The rows come from 4 hidden closed curves, with some noise, and rows from the same curve form a group. Each curve winds through 8 dimensions. The rows are also pushed far along 5 directions, which tell nothing about the answers.
Some rows, each with its group after it:
[ 20  14  14 -41   0   9  18  -3 -30  -1  -4   4 -46  52 -14 -28  -5  20
  -5  22]
(0)
[ 10 -53  23  50 -30  22  41 -27  17   3  -2  -3 -40  40  58 -21  -8 -14
 -21   9]
(2)
[ 16  -7  30  11 -12  -3  -4  -5  38  15  12  60  40   1   7  15  20 -42
 -28  30]
(1)
[ 17  20  -3   7  14  -5   0 -14   2 -46 -19 -21  18   8   5 -12  -5   0
  21  25]
(0)
[-17 -24  40  45 -11  36  32   2   8   7  15  -5 -38  23  38 -27  -1 -12
 -35 -11]
(1)
[ 20  78 -91  -4  47 -44  -6   0  -3  -3  -1   6  33 -73 -80  70  -1  25
  42   3]
(1)
[ 38  19   7  -8  38  -1 -37   3 -38 -19  12  -5 -20  45  -2 -19  22  40
 -39  54]
(1)
[ -9  -3   8  31  13  13  38 -13   6  -7 -17   3 -41  29   6   2  -2  16
  -9   3]
(0)
[ 37  17   5 -39  18  -5  16  19  10 -27 -12 -27  -3  22  20 -54   4   6
   1   8]
(1)
[ -2 -14 -24  49  22  -9   5 -32 -19  -8  -3 -31 -13   6   7  17  -7   0
  34  11]
(2)
[-73 -30  -7  26 -17 -12  10   4  28  45 -20  -1  18 -68  -7  55  -6  -5
   5 -68]
(3)
[ 11  -6   5  10  31   3  29  48  36 -15  -4  32 -23  40  22  -3  34 -27
   6  -2]
(0)
[-20   0  -2  18  13  21  19   9  -1  29  12   2  -2 -12 -15   8  -5  16
 -14 -20]
(3)
[ 29 -12  44  -9  -2  21 -33 -35 -45   2  23 -43  -5  28  26 -43 -32  22
 -10  23]
(3)
[  3  40  26 -48  11 -29  26  50  69  30  -1  38  52 -50 -13  -2  28 -54
  -5 -18]
(3)
[  6 -30 -50  26 -22   7  23 -26 -17 -40  -7 -20 -73  26  24 -13 -17   2
  52 -28]
(3)
[ -4 -17 -37  10  -7 -21   5 -27  -8 -13 -27 -31 -13 -19   7  25 -23   9
  46 -20]
(1)
[ 22  24 -36 -14   9 -31 -13  -6  16   5   4  26  27 -37 -29  34   4  -8
  24  -1]
(3)
[ 30  -2   0 -81 -32   4 -52 -24 -59  24  36 -34   5  -3 -12 -49 -41  24
  18 -16]
(3)
[ 20  30 -19 -38 -33 -24  12 -23 -24  15  -1   0  -1 -26 -36  13 -23 -12
  30  12]
(2)
[ -2 -23   9  17   5  14  -2 -34  -6  -9  -3  24  -6   1   1   4   1 -18
  22 -15]
(2)
[-43  37 -49 -29 -17 -19  54  21  14  36 -12  22   7 -37 -71  16  20 -38
  31 -28]
(0)
[-33   7 -13 -29 -24  -1 -46  14 -38  15   9  -2  -1 -45 -33  37 -21  24
   8 -40]
(0)
[ 42  63 -20  59  91 -10  60 -12  13 -59 -56 -28  23  -3 -14  26   8  35
   2  75]
(3)
[-20   6   5  40  27  12  25  40  49 -24 -20  18  -1  -7  15  14  20   6
 -24 -18]
(0)
[-15 -32   5  -6 -22   8 -22  22   3   7  22  -1  -4   4  23 -23  12 -27
   0 -29]
(1)
[-20  16 -18  24  13   6  40   4  40  15 -20  20  31 -34 -27  34  -2  15
 -13 -13]
(3)
[ 16  13 -68  14  17   2  47   9  19 -38 -20   6  -5   5 -14   4   4   8
  34  -8]
(3)
[  26   -8   10 -100  -23   20   29   41   -7   47   39   31  -24   43
  -11  -82   15  -37    7  -32]
(2)
[ -6 -25 -47 -33 -36   4 -12  -8 -38  21  30 -29 -22 -14 -10 -27 -22  -8
  50 -55]
(2)
[-45 -12 -13  33  32  -7  76  15  87  10 -42  20  25   3   2   5  34 -14
  -1 -27]
(0)
[-29 -25  13  36 -25  13  -9   3  25  35   3  38  52 -62  -3  61  -3 -26
 -17 -21]
(3)
[ 24  10  10 -25   2   5 -46  -8 -10  29  31  31  46 -30 -21  20 -14   9
 -14   5]
(0)
[  9  11  18 -64   1 -24 -10   5 -19   0 -31   0   0  20 -14 -11  13   7
  -3  23]
(2)
[ -1  48 -34 -54  -7   0 -30  26 -41 -20   5  -9   1 -13 -48   2 -15  29
  21  -9]
(0)
[ 37  23  45  30  23   2  18  -6  18 -52 -21 -13 -20  24  44 -26   4  -1
 -24  43]
(3)
[  0  -8  28 -19   8  10  24  33  11   4   6  -1 -13  33  22 -37  16 -33
   9  -8]
(0)
[-34 -42   1 112  20   4  22 -39  39 -17 -36 -34  21 -36  46  62 -27  10
  16  -9]
(1)
[  6 -12  -4 -64 -29  -7 -57  -6 -77  25  32   1 -53  34 -25 -26   5  21
 -12   3]
(1)
[  8  21 -38 -77  12 -14  25  23  12  21 -13  15  15  25 -44 -15   7  20
  16  -5]
(1)
[-29 -10  54  15  -4  17 -15   5 -22   6  -2 -26 -11 -10  20  -5  -5   8
 -38  -1]
(0)
[-11  68 -41 -35  16  -5  97  47  57   5 -19  47   9  -9 -64  -6  25 -27
  20 -18]
(2)
[ -2  19 -22  -4  12 -22 -20 -14  -9  27  23 -15  35 -53 -30  16  -8 -14
  33 -15]
(1)
[ 22  56 -36 -26  33 -34  16  10  32 -28 -24 -18  43 -42 -25  -5   3   7
  26   1]
(1)
[ 60  26   3 -73  17 -12 -53  -7 -62 -11   6 -18  -6  27 -15 -39  -1  52
 -23  44]
(2)
[  2 -25  47   5 -30  23 -51 -10 -17   6  12   9  38  -3  19  11 -18  13
 -42  23]
(1)
[ 18 -43  40 -37 -23  28 -38 -30 -46   1  17  30 -31  36  12 -38  -2  -8
   1 -11]
(2)
[ 23   7  -1  21  13  31   6  16  -8 -30  22   2 -38  21  18 -22  -4  14
  -9  -5]
(0)
[ 42  35 -11  19  19 -17  50 -18  43 -14 -17   4  28   0   0   4   1  -6
  -5  48]
(2)
[-15 -43   5 -51 -74  21 -48   0 -57  21  25   6 -12  20  -4 -34  -4  -7
 -15 -14]
(0)
[ 27  -1  43  14  18  16 -18 -12 -14  23  35  -4  11 -24  18 -20  -3  -7
 -33   5]
(2)
[ 35 -26  52 -64 -46  29 -23   4 -39  -5  14  20 -17  84  21 -57  -2 -18
 -18  42]
(2)
[-32 -31 -28  38   2  24  17 -12  26  33  27   0 -13 -13   2  -4 -11  17
   4 -62]
(3)
[ 35   5  45 -65  -4  19  29  18  20  10  12  11   6  62  14 -76   3 -17
 -11  20]
(3)
[  4 -48  84  66  23  14  13   1  40  26   2  20  20  26  68   7  30 -40
 -61  42]
(2)
[ 25  34 -75  27  17  -1  54 -35   3 -28  -4 -24 -35 -14 -26  -7 -28  29
  48 -18]
(1)
[ 18  19   2  21  14 -12 -65 -35 -59 -22  -6 -25  33 -25 -16  54 -24  33
   5  55]
(3)
[ -3  14  -6 -14   4  11  16  27   8  -2  -1 -16  25  17  -6 -21   3  11
 -15  15]
(2)
[-13 -41  11  97   4  19  37 -18  27 -38 -15   3 -59  40  55   1  14 -12
 -18   8]
(1)
[ 32  47 -16 -73  -3 -13 -20  18  -8  -8  -1  24  51  -5 -44 -21  17   4
 -15  35]
(0)

New rows, each followed by its group:
[-10  58 -22 -20   4  -5  18  -9 -15 -19 -23  -3  10 -22 -57  14 -13  18
  22   8]
(2)
[ 12  24 -36 -14  14 -16  14   2  13  10  11  -7  27 -46 -25  -6  -1 -17
  31 -22]
(2)
[ 23  28 -10 -40   0 -34   2 -19 -28  14 -16   0  -4   0 -32  18  -4   5
  14  39]
(2)
[-11 -55  40 -16 -69  16  16  -7  17  61  15  31  11  13  24  -6 -10 -42
 -24  -7]
(2)
[-55  -1  15  64  -1  16  47  -6  48  -6 -37  19  23 -29  -3  38   1 -11
 -11 -16]
(2)
[ 25  27  -7 -48  -8 -16 -39  -8 -30   1  16  20   2  19 -31   8  -7   9
  13  30]
(3)
[ 39  16 -24 -30  30 -16  42  -5  -5   8   1 -13 -24  19 -10 -28   1  -8
  40   1]
(3)
[ 28   5   0 -21  28 -15  41   8  10  20  -4  -5 -11   3   3 -19  12 -19
  17  -4]
(3)
[ -8  -3   3 -14  -8  -7  57  13  86  22 -22  45  52 -22  -4  -5  20 -37
  -9 -21]
(2)
[ 16 -12 -24  -4  13   9   0  22  -7 -17  17  -2 -50  22  16 -21   7   7
  16 -31]
(0)
[ 35  20  50  23  38  -4 -13  -5  11 -24  -8 -34  33 -24  39 -12  -4  16
 -36  35]
(1)
[-42 -17 -15  10 -25  10 -20   5  13   8   4  10  36 -23 -14  21  -3   0
  -3 -24]
(1)
[-25   3  -4  57  -1  20  38  -3   8  13   8   1 -20 -30  -4  18  -7  -1
 -13 -23]
(2)
[ 52  43 -29 -55  44  -8  19  36  31 -44 -16  23  20  53 -17 -46  33  23
 -12  37]
(0)
[-11  22 -56 -26  14 -35 -14   1  -2 -18 -25  -3  24 -39 -41  28   6   5
  47 -21]
(2)
[-43  22 -24  25 -13 -29  -5  -9   4   6 -20  16  15 -76 -39  93 -15 -17
  43 -27]
(0)
[-34   1   0 -26 -20  13  -5  43   8   8   2  20  -1 -13 -15  11   2   0
  -3 -38]
(0)
[-16  29  -8 -13  10 -31 -10  -9  23  13 -18  -8  80 -72 -32  25   2  -5
   6  -4]
(0)
[ -9   2 -47   1  13  -6 -39 -16 -28 -14  -4 -16   2 -15 -27  32 -20  47
  25 -16]
(0)
[ 16 -26   2  27  13  -7  12  -1  12 -22 -13  18 -13  43  26 -10  39 -23
 -14  36]
(0)
[ 19  17 -44 -33  -1 -13  29  29  58  -2   3  49  24  -6 -19 -15  27 -24
   9 -22]
(1)
[ 29   9 -64 -17 -16  -7  52 -20   0 -16 -10 -19 -24  36 -15 -27 -17   8
  46  10]
(2)
[ -9  34  47  77  48  -8  -6  -9  -3  -8  -7 -28  27 -52  10  37   9  -7
 -31  39]
(0)
[ -7  40 -18  91  35 -26  79 -17  80 -19 -43  16  26 -67  -4  58  10 -29
  11   8]
(2)
[-13 -35  -6  -2 -18  22   4  26  -3  50  33  32 -15   6  -4  17   4 -10
  -6 -31]
(1)
[ 15 -26  49 -59 -31   0  -4  16 -10  34  14  40 -48  60  16 -52  33 -22
 -47  11]
(1)
[-29 -39 -30  53  10  -1 -17 -31 -10  -4 -10 -32  -9 -25  11  23  -9  40
  -4 -27]
(2)
[-14   3  15 -29  -4 -16   0  30  35  47  21  30  48 -30 -13   0  25 -54
   5 -21]
(1)
[ 57  14 -20  -4  38 -24 -12 -13 -29 -43 -11 -10 -26  47   6 -20  28   9
   0  61]
(0)
[ 24 -20  35  56  28  -7   2 -26  17 -29 -31 -26   2  -1  56  15  -5  10
 -17  32]
(1)
[ 11  36  25   9  -1 -17   5 -17  43   9 -22  35  79 -54 -18  54 -14  -9
 -14  34]
(1)
[-23 -49  38  73  10  10 -28 -26  16 -29 -22 -24  13   6  59  18  -6  21
 -29  11]
(3)
[-23 -55  13  -6 -45  10 -12   2   6  37  18  -1  10 -15  28 -13  -4 -32
   3 -44]
(2)
[ 21  27 -27  36  15   8  33 -24 -11 -41  -4 -20 -46  -3  -1  -2 -25  15
  32  -5]
(0)
[ -9  -1  40  81 -11  -1  -9 -43 -11   4  -2 -10   0 -64  20  55 -19 -11
 -22  14]
(2)
[ -6 -39  -8 -55 -43  11 -57 -28 -62  20  16   8 -22  -3 -19 -10 -20  19
  13 -40]
(2)
[ -1  -8  33 -49 -42   4  64  40  33  31  -5  52 -28  30   5 -30  25 -64
  -5 -15]
(2)
[  5 -20 -17 -30 -39  16  34  11  19  26  13  20  14  38  -4 -28  -3 -19
   6   1]
(2)
[-18  11  -6 -28  -8 -10 -16   5   2  37  -6   9  70 -40 -40  58 -20   1
  24   3]
(1)
[-23   4 -33  68  10   5  32 -27  35 -42 -33   6  26 -17  -6  37  -5  -9
  32   4]
(2)
[  2 -11 -24 -21  -1   2  56  10  61  13  -1  36  10  14  -3 -17   3 -36
  44 -40]
(0)
[ 15  27  43 -30  12 -14 -11  50  46   9   9  38  63 -22   4  -5  38 -45
 -36  20]
(1)
[-18 -25 -43 -39 -23 -22  42  18  37  19 -24  46 -25  12 -19  12  20 -28
  38 -47]
(0)
[ 20  22  -2 -31  50 -12  64  45  48  24 -31  26  49  -8 -19   3  38 -18
 -10  13]
(3)
[ 42  13   4  36   8  19   8 -23   1 -23   1  -6  -5 -11  18   4 -27  32
 -23  20]
(1)
[-14 -27  38   0 -24  26  40   8   9  20  -1  29 -48  45  17 -13   2 -12
 -17 -11]
(0)
[ 13   6   4 -81 -37  16   6   1 -22  15  21  -5  -8  38 -17 -59 -25  -3
  27 -10]
(3)
[ 65  47  63  37  44  12  16 -11  10 -41   0   7 -11   8  33 -12  -2   6
 -47  61]
(0)
[ 36   4 -71 -41  -1   0  54 -23 -20 -52 -15 -20 -79  49 -12 -74  -8   7
  75 -36]
(2)
[ 14  13 -33  58  45   4   5 -30 -32 -28 -21 -44  -1 -31  -6  30 -18  60
  -2  15]
(3)
[ 31  25  13  -5   3   5 -13 -19 -17  10  18  17  16 -10 -20  -8   5  11
 -40  37]
(0)
[ 45  63 -17  39  48 -28  -3 -34  -2 -75 -29 -42  24 -41   1   2  -5  19
  10  48]
(0)
[ 22  38  13 -21  -3 -21   9   6  19 -22 -18  11  28 -27  -7  -2  10 -30
   2  22]
(0)
[  4 -27   4   4 -18  11  18 -33   4  -5  -4   5 -25  -2  15 -24 -10 -13
  19 -33]
(2)
[ 25  21   4 -69 -16  -9   4  13  17  20  -3  13  53  -4 -20 -23   1  -1
 -15  15]
(2)
[ 62  20  17 -34  24 -20 -45 -16 -31  -7  14  -2  26  20  -1  -6   5   1
  -3  66]
(1)
[ 22  15  23  38  -5  -8   8 -34 -15  -9  -7 -11 -16 -28  11  20 -15  -5
 -10  27]
(2)
[ 12  14   1 -49  -5 -12 -16  34   2   7  19   9  19   1  -9 -31  19 -31
   8  -5]
(1)
[  2 -16  74 -12  -9  14 -10  34  57  26   1  66  72   0  24 -10  43 -35
 -87  28]
(0)
[ 22  23 -47  17  23 -33  28 -27  29 -41 -36   6  13  -8 -15  21   6  -6
  43  17]
(0)
[-17  -8  20  22  13  -7  -7 -35 -26   0 -25 -24 -12  -4  -1  15  -8  25
  -7  12]
(2)
